There are 2 nested groupings, the coarsest first. Each group lies inside one group of the grouping before and may be the whole of it. The rows also spread widely along 2 directions, which tell nothing about the answers.
(in the rows, 128 means zero)
Known rows, each followed by its group in each grouping:
[110 151 116 113 153 192 140 145 131  68 142 119 129 131 133 119 119 130
 100]  z_891 geros
[171 132 127 104 107 113 148 110 108 132  93 131  91 108 127 114  86 170
 141]  z_569 rorar
[149 173 132 133  81 129 136 142  91 146 140 158 145 156 119 137 141 118
 132]  z_358 lino
[145 128 106 100 120 153 138 106 114 157 128  85 125 117 107 103  60 167
  84]  z_576 Tum
[ 99 195 149 109 104 167 133 120  86  79 110 151 157 140 147 132 138 111
  88]  z_576 Gidat
[158 130 120 134  73 137 112 127  75 145 134 139 122 144 123 124 106 130
 125]  z_358 pebo
[172 168 108 160  86  92 123  99 100 193 128 116 171 140 146 111 119 125
 134]  z_493 rugu
[167 116 131 114 125 154 131 117  83 157 135 122 124 135  84 118  73 164
 114]  z_358 Bara
[187 144 126 125  99 142 121 128  95 169 134 103 105 143 105 109  79 155
 124]  z_358 tov
[154 166 131 128 106 144 111 107 113 157 110 148 161 128 139 116 129 133
 135]  z_493 riz
[138 165 127 110 104 121 153 110  83 152 131  97 127 120 121 110 104 136
  90]  z_576 Topoz
[151 154 137 119 102 128 164 111  97 107  97 129 123 132 123 109 119 159
 135]  z_569 refu
[126 140 108 118 120 172 135 148 136 121 161 129 145 141 136 113 110 138
  97]  z_891 komi
[118 138 114 106 125 156 145 112  88 120 122 105 142 111 145 108 101 151
  90]  z_576 derug
[140 127 118 117 124 137 137 111 103 161 101  93 129 122 111 115  54 162
  73]  z_576 Gidat
[164 153  82 159  92 107 142 164 115 180 125  89 124 136 147 120 109 132
 118]  z_891 geros
[161 155 128 130  91 135 129 129  97 157 146 140 127 147 109 136 113 147
 119]  z_358 lino
[150 158  95 140  68 100 148 126  76 194 115  99 147 134 153 108 117 141
  92]  z_576 derug
[115 168 115 126 101 176 135 146 123  93 156 154 165 144 146 120 154 111
 102]  z_891 komi
[134 153 110 115 111 141 144 120  87 136 123 105 142 115 145 105 101 142
  87]  z_576 derug
[143 135  92 133 124 139 142 150 127 145 134  99 115 135 135 115  97 144
 107]  z_891 geros
[134 146 116  91 123 170 128 109 105 124 126 113 138 125 127 104  83 150
  84]  z_576 Tum

New rows, each followed by its group in each grouping:
[161 155 132 131 107 147 114 114 107 161 110 143 160 124 136 115 124 130
 140]  z_493 riz
[186 185 121 153  55 111 119 152  63 175 129 132 142 156 136 124 145 112
 142]  z_358 tov
[183 125 116 119 118 124 118 111 123 199 106 110 138 114 119 104  78 167
 127]  z_493 riz
[142 176  89 156  91 116 140 169 105 136 129 123 144 150 163 124 153 109
 130]  z_891 geros
[163 107 112 128  91 145 117 122  97 161 137 117 106 140 100 119  70 157
 112]  z_358 pebo
[193 146 106 137  75  78 157 122  96 164  78 125 103 123 143 120 116 158
 151]  z_569 rorar
[145 123  91 134 118 148 133 146 138 160 152 103 132 128 131 109  95 143
 100]  z_891 komi
[145 160 129 113  98 113 146 112  77 149 131 100 137 119 124 112 108 134
  92]  z_576 Topoz
[167 145 126 127 113 143 114 109 117 163 109 121 150 124 123 108 104 155
 126]  z_493 riz
[152 159 139 108 104 123 167 113 102  94  93 141 126 139 120 115 124 157
 128]  z_569 refu
[134 215 133 126  70 112 147 122  52 123 127 145 161 145 158 119 164  88
  99]  z_576 Topoz
[125 135 111 114 130 183 137 140 140 109 159 124 136 133 129 112 105 143
  87]  z_891 komi
[129 196 135 116  92 126 144 121  65 118 133 125 155 141 145 123 141 109
  90]  z_576 Topoz
[166 165 125 116  78  99 162 125  85 127  88 156 123 120 148 122 143 137
 158]  z_569 rorar
[110 155 124 100 123 173 139 113  94 106 130 118 154 117 146 103 108 142
  85]  z_576 derug
[168 151 131 127  94 141 129 127  74 153 129 139 142 145 106 124 108 130
 111]  z_358 Bara
[186 151 119 134  79  82 163 123  95 170  88 110 117 139 125 105 109 163
 138]  z_569 refu
[159 141 139 123 125 155 115 105 118 153 122 133 152 116 127 115 110 156
 131]  z_493 riz
[140 114  97 130 142 152 137 149 141 141 135  85 103 118 127 110  74 159
 103]  z_891 geros
[152 137 134 106 120 141 160 105 119 105  97 121 109 122 104 104  88 176
 121]  z_569 refu
[128 155 112 117 112 148 149 120  81 139 125 107 144 123 149 109 114 139
  91]  z_576 derug
[142 133 134 112 150 171 116  74 134 120 142 118 160 115 121 107  79 161
 113]  z_493 rugu
[176 112 123 100 127 121 155  98 109 137  92 115  81 106 123 108  72 183
 134]  z_569 rorar
[145 140 147  90 128 151 158 107 110  77  97 150 106 102 133 111 110 165
 138]  z_569 rorar
[146 157 127 138  70 149 108 131  69 121 136 152 145 157 131 126 138 114
 135]  z_358 pebo
[134 174 109 146 106 138 142 162 111 114 134 120 137 147 152 130 141 118
 115]  z_891 geros
